Every row belongs to one group in each of 4 separate groupings. Each group adds its own fixed numbers to the row, and there is some noise. The rows also spread widely along 10 directions, which tell nothing about the answers.
Known rows, each followed by its group in each grouping:
[ 27 -17  -4  33  21   3  -1   6  -6  -9   5 -13  11   5  10  -8  -3  33
   9 -20  13  30  10   7   8  -7 -19  -2  34  -7  28  -5  18] : k157 k389 sidi k670
[ -9  33 -19  -5 -11   6  -3   3   2  11  22  -1 -14   0 -29  27 -16  -9
  -2 -13  -9  14   4  29   3  -6   3  -7  -7   7 -24  -6  -7] : k298 k389 Nopel k129
[-24 -14  32   6   0  -9   0  13  11 -28  -1  19  16   3  22   7 -10   5
  31  19 -19 -14 -15 -26   6   8  -3  -1  15  -8  13 -14  21] : k243 k767 tavo k670
[ 15  25 -22  -2   6   3 -12  -6 -13  26   8 -15  -9  -7 -34   7 -10 -10
  -7 -31   2  19  18  48  -8 -34 -11   2 -15  -1 -19  12 -28] : k298 k777 sidi k51
[ -2 -11   1  34 -13  21  -9 -22  16   7 -24 -11   5  -5  42   4 -13   8
  -9 -14 -57 -46  13  -4  26  18  23  21  -3 -34   3  28 -15] : k243 k141 Nopel k51
[-23  22   2  17  24 -25 -21  23 -19   1  20  -7   7   3   4  15 -16   5
  25  -5 -30   9 -18  -4 -19 -25 -14  -6  26 -29  -5   9 -32] : k387 k141 tavo k129
[ 22  26  -4  22 -10   3   7  23  10  23  17 -29  19 -11 -17   5  25 -21
  19  15  15  18 -34  -3 -28 -22 -15 -21   2  -1   4  22 -44] : k157 k767 tavo k129
[  3 -14  13  -3 -16   5  -2 -28  17  -6 -18  -3  11 -13  -9   5  -4 -22
  16   5 -10  -9  -1  18   8  -7  -7   3 -18   3 -15  10  -5] : k426 k777 sidi k51
[  4  23   9  38  25   2 -11  27 -17  25  41 -13  -5  16  -6  15  24   1
 -18   5  18  10 -16  -8  -2  -2  19 -11  17 -30  30  -1  -6] : k426 k389 sidi k670
[-47 -44  21   3   6  17   8  15  -7 -27 -16  13 -18 -18  -5  18 -23  -2
  20   3 -24   9   3  11  22  18  -7  -8 -12   6   0  -4  34] : k387 k141 tavo k129
[  0  15  -6  12  11  -2 -31 -14   0  -1 -10  -5   3   5   8  12 -21  -9
 -16 -49 -23  -1  33  36  29   7   2  20  -1 -18 -16   7 -13] : k298 k141 Nopel k129
[ 35  29   0  10   6 -19  -5   3   7   9  20  -8  16  22  -4  -8  19   4
  -4   0  49   5 -10 -14 -17 -10   0  -6  16   4  15 -12   3] : k387 k767 sidi k670
[ -6  37  -7  32   7  10  19  41  -5  12  51  -7 -16  17   8  19  10  24
  -7   9  23   3 -22 -17  -1  16  38 -15  22   0  30 -10  20] : k387 k141 tavo k129
[  5 -43  15   6 -12  14  -1 -15   0   3 -54 -19  14 -14  29 -24   7 -10
   5  16 -33 -42  -5 -34 -19 -17 -12  -1 -14 -27   8  37 -30] : k243 k767 Nopel k51
[-14 -48  11  34   5   6  -7 -11 -14   7 -28   6 -13   2  30 -16   1  23
 -43  15 -15 -50  26 -38  24  19   5   6   2 -39  27  -1  37] : k243 k141 Nopel k670
[-30  28  24 -12 -18   1  -6  -1  20   0  14   7   8 -11 -23  36  -3 -48
  31  16 -25  -3 -27  22   0  -3  12  -4 -28  -1 -30   8 -29] : k426 k777 tavo k51
[-39  -5  28  15  23 -24 -21  25 -25   0  26  -2   0  -1 -15  21  -6  -5
  18  27 -30  12 -30 -17  -9 -15 -19 -15  27 -40   5  -4 -10] : k426 k389 Nopel k51
[ -7 -13 -20   9   0  -7  -4 -18  -5  -6  -2  20 -15   2   0  -4 -32  26
 -16 -19  -5 -12  41  15  27  -2 -12  13   4  -4  -7 -20  42] : k298 k141 tavo k670
[  3  -4 -16   2 -18  -1  18 -14  12  -9  18  18 -15  -6 -30  10 -26  25
   2  -5  22  13  22  32  25   2  -8  -1   3  33  -8 -34  59] : k298 k777 sidi k670
[ 25  12  -4  16  -4  14  22  22  -9  26  19 -20  -5   9 -17  -5  40   3
  -7  34  49   9 -33 -31 -38 -23   6 -28   0   9  35  -4  -5] : k243 k389 sidi k670
[ 17  22 -12  -4 -25  20   6 -15   6  12 -21  -5   4   9  32 -10  14  -5
   7  14  -7 -49 -11 -31 -30 -20  27  -1 -16 -16   8  33 -37] : k157 k141 sidi k670
[-28 -20  32  14  21  -3 -19  14 -25 -11 -19   2  -2   1  37  -3   6   2
   0  20 -25 -34  -8 -45   2   1  13   3  15 -45  29  17   1] : k298 k141 sidi k129
[-26 -46  45  -7  28  -6 -29   0 -11 -23 -38   6   7  -4  -2   2 -14 -22
   1 -14 -17  10  17  11  22  13 -26   5  -9 -18   2  -6  15] : k243 k767 Nopel k51
[  3  19 -11  -5  37  -4 -37  -5 -17   1   1   2  -4  16 -14  13 -25  -3
  -8 -65  -5  29  39  54  10 -12 -12  10  -4 -11 -18  -7 -10] : k387 k389 sidi k670
[-32  -2  41 -18  35  11   0  44 -25 -34   8  12  -9  23  15  15   9  -1
  24   7  20  21 -23 -25 -11   3  23 -15  12  -3  42 -18  25] : k298 k389 sidi k670
[  7  46  -1   3  -1  -2  -3  19  23  -5  34 -10  21   0 -23  31  -9 -20
  45 -31  -5  46 -21  49  -6 -19  -9  -3   4  15 -20   0 -35] : k298 k767 tavo k670
[  2   9 -13  -9 -20 -13  15   7  -3  16   6  -4   1  -9 -26  -6   2  -5
  16  36  12  -7 -21 -24 -41 -37 -28 -24  -5  12  -8  -4 -14] : k243 k767 tavo k129
[-14 -37  26 -18  -8  28  13   2   8 -33 -30   1   2 -11  -4   8   0 -14
  37   3  -1  20 -14   8  -2  -7  -7 -11 -18  21   6   3  11] : k298 k389 sidi k670
[-13  35  -3  -9  17  -4 -25  -7  -1 -18   1  27   0  29  34  12 -30   6
  -2 -40 -15 -22  35  11  19  13  21  21   4 -19  -5 -14  10] : k157 k141 tavo k670

New rows. What belongs after each?
[ 12 -45 -13  46   7 -15  -5  -6  -8   4  -6 -16   9 -21 -11 -10 -26  34
  -4 -10 -23  13  24  12  17 -12 -58  -1  32 -15   2  -2  15] : k243 k767 Nopel k129
[ 10  -4 -22 -11 -46   9  12 -43  16  13 -25   1  -1 -23 -10  -3 -12 -14
   8  16 -18 -40   9   9 -10 -25  -5  -2 -33   8 -34  22 -21] : k426 k777 sidi k129
[ 50  -9 -28  43 -28  18  12 -25  19  35  -3 -29  12 -15   7 -15  12  12
  -7   1  -7 -23   3   5  -5 -24  -6   0  -1 -15   4  36 -28] : k426 k767 sidi k670
[ 13  17 -36  48 -17   3  11  -4   6  18  34 -16   1 -19 -11  24 -33  40
  23 -11 -43  13  -5  32   7 -15 -13   3  29  -4  -9   8 -15] : k243 k141 sidi k129
[ 16  47 -24  18 -10 -27 -17 -19  10   9  21  -5  15  12   0  12 -27  13
   5 -18 -20  -5   4  11  -3 -15 -12   8  26  -9 -21  -6 -26] : k243 k141 Nopel k129
[-19 -20  19  19  34  -6  -9  28 -22   4  14  -7 -12  -2 -36   9   5  -7
  -9   1  27  42  -3  17  10   2 -23 -13  -2   0  13 -15  24] : k387 k141 tavo k51
[-10  13  -6   7  -4 -23   8  10  -8   1  26   1   5  -5  -9   5 -10  11
  24  24  -3  -4 -17 -17 -23 -31 -15 -18  23  -3  -2  -7  -5] : k426 k777 tavo k129
[ 23 -13  -9 -13 -14   7  -7 -25   9  17 -40  -1   0  -6 -15 -24  13 -34
 -34  -1  39 -22  37   4   4   0 -20  -1 -43   9 -14   5   8] : k157 k767 tavo k129
[  2  17  23  21  37 -34 -46   4  -6  11  19 -17  23   5 -36  11   9 -38
  -2 -16  11  44  -4  28   5 -16 -40   2  12 -23 -11  -6 -24] : k426 k389 tavo k51
[-13  -4  20   4  36  14  -8  25 -15 -30  -8   0  -3  27  43   4  -8  16
  -2 -32  -1   2  10 -14  11  23  27  -2  20 -13  31  -5  21] : k387 k389 Nopel k129
[ -9  11  32  13  21   7  -6  30  -3   9  38  -8  -7   0 -48  33  19 -32
   3   8  35  44 -22  32  17  16   4 -14  -8   4  13 -14  10] : k426 k767 sidi k51
[ 14  31 -10   2   1  11 -18  -9   5   2 -10 -10  16   6  32   8 -12  -5
  19 -27 -36 -14   5   6  -9 -12  12  11   6 -21  -8  29 -44] : k157 k389 sidi k129
[ 32 -56   3  24  -2   9   2 -21   4   2 -43 -26   9  -7 -15 -30  23  -7
 -25  -8  42  14  13   4   4  -7 -35 -10 -19   9  11   7  10] : k387 k141 Nopel k670
[ 27  38 -13 -13 -23  -9  -4 -27  23   6   5   6   7  16  10  -7  -6   0
  -3   3  14 -35   6 -10  -3  -6  18  15   0   6  -6  -5   4] : k298 k767 sidi k51
[ 15 -27  -9  36 -16  30  14   4  14  21  -8 -16   2 -24  -8  -1  12  -2
  -4   4  -6   0   5  14  12   1 -13  -9 -17  -5   5  23  -3] : k157 k767 tavo k670
[-10 -34   5  21 -23 -10  11 -10  13  -2  -2   2   3 -20 -26   3  -9   8
   7  24  -7  -1  -7   1  10  -5 -28 -14   1   5 -14  -7  26] : k387 k777 Nopel k670
[ 21 -35 -15  15   1  21   1 -12  -5   8 -32 -20   4 -16   4 -12 -10  10
   9 -30 -23   2  20  25  -8 -25 -23  -2 -12 -10  -5  34 -23] : k387 k767 sidi k670
[ 14 -46   0  46  28  -4 -16  -3 -25  15 -20 -18   0 -19  -2 -15  -6  21
 -23 -19  -9   8  34  14  20 -10 -37   5  15 -27  17   9  11] : k243 k777 sidi k129
[  5  23  11   9  26  -2  -6  37 -27  25  18 -14 -10  19 -18   1  32 -16
 -35  10  51   8  -9 -21 -18   1   6 -23  -3 -10  29 -10  -4] : k243 k767 Nopel k129
[ 10  13   7  41 -20  11  20  12  21   7  34  -5   3   2   0  18  22  14
   7  39  22  -5 -33 -23  10  19  24 -11  17   0  30  -7  23] : k157 k141 sidi k670
[  3 -31  31   1  31 -29 -31 -10  -4 -41 -32  -3  25   3   0 -14 -13  -9
   3 -34  18  30  27  17  24   1 -43   8  19   0   2 -19  26] : k298 k777 Nopel k129
[ 40  27 -35  30 -31  25  33   8  21  34  23 -30   7   4   4  -6  27  14
   1  11  19  -6 -29 -18 -33 -24  17 -17   0  12  11  21 -27] : k387 k389 tavo k670
[  2  16   9  15  -9 -13  -6   9  12   9  16 -21  16  -7 -35  17  14 -25
  14  17   8  29 -35   3 -14 -13 -22 -20   4   5 -15   3 -25] : k387 k389 Nopel k129
[-29  15  12  12  -9 -16 -22  -1  10   3   6   5  10 -23 -12  26 -16 -26
  18   3 -47  -8  -3  18  12  -9 -13   7  -3 -20 -34  13 -22] : k298 k777 tavo k129
[ 24 -22   7  -8 -15  -4 -20 -44  15   2 -52 -13  20 -12  -9 -21   8 -34
   5   6   4 -14   8   4  -7 -20 -32   9 -29  -2 -17  23 -26] : k157 k141 sidi k51
[ 16  53 -10  -5 -18  -2  -4 -16  12  17  20   8   1  30  17   4  13  -5
 -14  16  18 -45  -8 -30 -16  -7  40   2  -1  -9   3  -3  -9] : k426 k389 sidi k670
[ 21  -9   3   2 -14 -15  -2 -13  11   4  -1   4   9  -6 -36  -7   8 -10
   3  22  39  10   0   2   0 -12 -37 -10  -5  12  -5 -15  19] : k157 k767 sidi k670
[ 34 -50  16   1   3 -12  -9 -23   8 -10 -38 -12  21 -14 -29 -29  11 -17
   6   7  46  28   9   9   3 -13 -60  -4  -8  16   4  -5  20] : k157 k767 sidi k51
[-30  24   8 -17  12  -4 -12   6  -6 -19  15  14  -9  11  -9  32 -34  -1
  30 -18 -21  13  -4  27   5   2  12   4   2   2 -14 -11   5] : k387 k141 sidi k51
[ -2  -2  -6  -3 -14  39  16   7   2   4 -15  -4 -13   2  23   3   1   1
  -6 -12 -15 -27   8  -4  -2   4  33  -4 -22  -8  10  20  -6] : k298 k767 Nopel k670
[ 17  -8 -28 -10 -37  45  39 -20  19 -15 -21  -8  -5 -11  19   1 -29  24
  43 -11 -25  -9   0  18  -9 -13  13  -1 -14  27  -1  22  -5] : k157 k141 sidi k51
[ 16  14   3  21  24 -25 -26   3 -18   9  -3 -19  17  13  14 -11  10   3
   0  -5   5  -6 -10 -19 -23 -26 -12   0  24 -30  12  17 -33] : k387 k141 sidi k129
[ 25  22 -17 -21 -45  -8  -4 -45  36   1 -18   2  21 -10  -7  -3 -20 -16
  34   8 -20 -26  -2  10 -13 -24 -18   9 -16  10 -40  16 -28] : k157 k767 sidi k51
[-13   8   4 -26  11 -21 -13  -2  -9 -21  -9  14  -2  12  -7  -3 -15 -11
   7  -8  23   6  12   0  -6 -14 -17   0  -2  12  -7 -23  14] : k298 k141 tavo k129
[ -8   4 -12  16 -16  41  19  10  13   1   2 -12 -10 -16   1  25  -9  -6
  13 -20 -25   8   1  36  14   7  20   0 -20  10  -5  21 -12] : k298 k141 tavo k129
[ 19  -8 -24  -2 -17 -33 -24 -49   6  13 -20   2   7 -10 -25 -15 -22  -2
 -12  -1  -6 -16  29  10  -1 -28 -46   8  -4  -2 -40  -2   0] : k387 k389 sidi k129
[ -5 -15   7  14  -1  11  17  21  -9   0   2 -14   4   0  17  -9  18   4
  14  33   4 -10 -27 -43 -27 -19   2 -23  12  -9  28  12  -7] : k426 k389 tavo k129
[  1   3  35  14  -1 -21 -20 -14  25  -4  13   7  14   0 -35  17  11 -26
  -5  24  28  16 -13   3  30  23 -14   7   2   9  -2 -33  34] : k243 k389 sidi k51
[-21   4  38  -6   1 -19  -6   7  10 -35  13  19   8   4 -22  24  -2 -18
  29  27  30  24 -23  -3  19  23 -10  -8  12  19   6 -35  40] : k157 k141 sidi k129
[  2   7 -15  14   7  -9 -32 -11  -4  17  -1  -7  -2 -14 -25  13 -25 -13
 -17 -41 -30  11  36  51  24  -9 -29  12  -6 -21 -33  11 -20] : k298 k767 Nopel k129
[  9   3 -27  -7 -40   5  13 -39  25  -4 -10  -1   3 -14 -10   6 -35  10
  35  -5 -34 -11  -2  24  -6 -23 -12   5 -10  19 -35  13 -12] : k387 k141 sidi k51
[ 19  -2 -38  60 -22   8  37  14  10  25  40 -22  -5 -20  -4   2  -8  51
   5  15 -10   0 -10  -3   0 -11  -5 -15  32   4  12   9  16] : k387 k777 tavo k129
[  3  13  -2   6  14  21 -10  -1 -13  16 -12 -15  -5  14  33  -6   9 -12
 -14 -16 -12 -31   8 -10 -12 -10  28   5 -15 -32  14  31 -37] : k426 k141 tavo k51
[  5   8  -7  41   9 -18 -27  -7  -6  18  12  -5   8 -10   5   7 -12  16
  -5 -17 -39 -12  16  15  14 -18 -11  15  25 -42  -6  15 -16] : k298 k777 sidi k670
[ 34  29 -25 -13 -32  15  21 -35  33   3   5   1  -2  15 -14  -5  -1 -11
 -11  -9  50  -9  13  19   7   5  16   4 -26  43 -10 -17  20] : k426 k141 tavo k51
[ 22  19 -31  41 -17  12   7  -9  15  20  23  -2  -4  12  24   3  -7  39
 -27  -6  -8 -27  21  -8  23  15  21   6  22 -17  10  -5  22] : k157 k389 Nopel k670
[ 18 -53   2  45  -8  17  17   0   8  12  -8 -18   0 -25 -16  -7  12  15
  -4  12   9  12  -1   7  15   1 -24 -12  -1  -1  18  13  23] : k387 k767 sidi k670
[-31   6   4  -2  -1 -16   0  22 -13  -6  14   2   2 -14 -24  19 -13  -8
  42  26 -20  18 -28  -3 -22 -27 -31 -22   9  -5 -12   0 -18] : k157 k141 tavo k129
[-21 -11  22 -14  29 -33 -33   7 -29 -18 -16  12   6   2   5  -5 -16  -3
  13   0 -14  -6  10 -16  -9 -22 -28   2  18 -30   0  -3  -1] : k298 k767 sidi k129
[  4   6  23  -1  20 -21 -13  15 -18  -2  -9 -17  19  13   3 -15  31 -31
   9  22  35   3 -31 -38 -41 -32 -18 -19   5 -13  20   9 -35] : k426 k141 tavo k129
[ -2 -55  17  43 -14  17  22  16  -1  19  -6 -27   0 -33 -11  -5  24   8
  13  53 -15  -7 -38 -28 -11 -10 -16 -22   2 -17  26  32   0] : k387 k767 sidi k51
[ 10  -6 -25  17 -19  15  18  -6   7   6  19 -10  -1 -22 -31  18 -28  14
  37 -14 -28  27  -2  49  -3 -29 -24 -11   1  11 -18  11 -15] : k426 k767 sidi k670
[  3  25  22   0  34 -13 -15  24  -8 -18  10  -2   8  29  13   0  16  -8
  -6 -16  49  19  -1 -11   2   8  10   0  17   1  30 -20  15] : k298 k141 tavo k129
[-29 -21  37  28  25   1 -18  28  -9  -3   5 -13   2 -12 -42  33  11 -34
   8  -7  -2  53 -22  38  16   8 -24 -17 -11 -12  -3   3 -11] : k387 k141 Nopel k670
[ -8  36  30  26  13 -13 -25  11  17  -3  29   0  14  12 -23  37   9 -29
 -11 -10  23  27 -10  23  38  39   8   5   7   2   1 -27  12] : k243 k141 Nopel k129
[ -1   1  -9   0   7  10  14   5  -9 -11   9   5 -10  24  43 -11 -12  34
   4   4  -3 -29   7 -37  -8  -3  26  -2  22  -9  31  -8  27] : k426 k389 tavo k51
[ 25  -7 -16 -12  21 -15 -19 -17 -28  10 -25  -6   2  15  -7 -28  -3   8
 -15 -20  22   3  26  -5 -32 -46 -37  -3  -2  -7   3  -5 -13] : k243 k389 sidi k670
[-27  -4  19  16   3 -10 -16  -2  -2   6   3  12  -5  -1  -3  13 -11  -4
 -18  14 -23 -26   9  -8  23  17   5   5   1 -25  -2 -10  21] : k243 k777 Nopel k51
[-30  -4  31 -12  30   2  -3  27 -15 -31   3   5  -8  22   2  15  -9  -2
  15 -12  11  23 -11   0   5  14  11 -10   6   3  18 -18  23] : k387 k141 Nopel k51
[  7  41  28   4  10  -8 -38 -13  16   0  -2  -8  31   7   3  23  10 -52
  16 -29 -15   2 -10  33   3  -7  10  11 -12 -24 -20  21 -58] : k426 k777 sidi k670
[ 11  -3 -21   9  -1   2   1 -10 -12  24   4  -9 -11  -2 -34  -7   5 -10
 -20  -5  27   9  15  21 -11 -28 -23 -13 -23   3  -8  -2  -8] : k426 k141 tavo k670
[-16 -29  15  -4  -2  12  -6 -14  11 -32 -32   3   2  -4   4  11 -25 -11
  12 -28 -17   7  17  29  29  22  -8   4 -13  10 -14  -1  17] : k387 k141 Nopel k129
[ 29 -28 -13  43  -8  -5 -10 -27  10  14 -20 -28  18 -13  -9 -13   0   5
 -12 -19  -7   8  11  20  10 -15 -38   3   2 -13 -10  19 -18] : k387 k141 Nopel k670
[ 15   4 -10   7  14  15   3  -1 -11  -1  -2 -10 -11  17  16  -6  -8  23
  -6 -25  10  -3  12   5   1   0  18   5   5  -1  19   4  11] : k387 k141 sidi k51
[-11 -41  22 -22 -21  -1   8 -14   8 -23 -40   9   8 -13 -20  -9   1 -22
  16  25  15  -2  -4  -8  -6 -10 -31 -20 -25  16 -11  -7  17] : k157 k777 Nopel k670
[-10  24   8   9  -6   2 -12  -6  10   9  -9   7   5   5  32   6   1 -15
 -13   1 -23 -52  11 -20   9  13  29  12 -10 -23  -2   9 -10] : k243 k777 tavo k129
[ 36 -20  -7  13  -8  -3  -1 -33  18 -13 -18 -12  20  10   8 -21  -3   9
  -2 -17  20   6  18   4   7 -12 -24   1   9   7   2  -7  11] : k426 k389 Nopel k670
[ -2 -51   2 -14  -6 -15   1 -24 -14 -11 -46   7 -10   2  -9 -33  -2   3
 -28  24  36 -24  22 -33  -5  -8 -32 -12 -14   8   2 -14  40] : k387 k141 Nopel k129
[ 31   6  -2 -10   8  -8 -23 -18   0   5 -23 -11  11   3 -14 -15   7 -24
 -14 -26  33   7  24  19  -1 -14 -20   7 -14   6  -8   4 -10] : k298 k767 sidi k129
[  3  23 -15  -9  17  -2 -24  -8  -9   1  -7  -6   3   5 -11   6 -26 -13
  11 -44 -12  21  25  45  -2 -22 -20   9 -11  -6 -22   7 -29] : k157 k141 tavo k51
[-34  64  -5 -13   2  18   7  42  -4  -5  39   5  -6   0   2  52 -26 -10
  51 -21 -42  16 -22  34 -15  -9  30 -13  -2   0 -15  12 -39] : k157 k777 tavo k129
[ 25   6 -43  15 -16  31  18  -5   5  34   7 -25 -15 -11 -25  -1  -4   5
 -11 -21   1  12  10  32 -10 -22  -5  -7 -23  15 -13  19 -16] : k387 k389 tavo k51
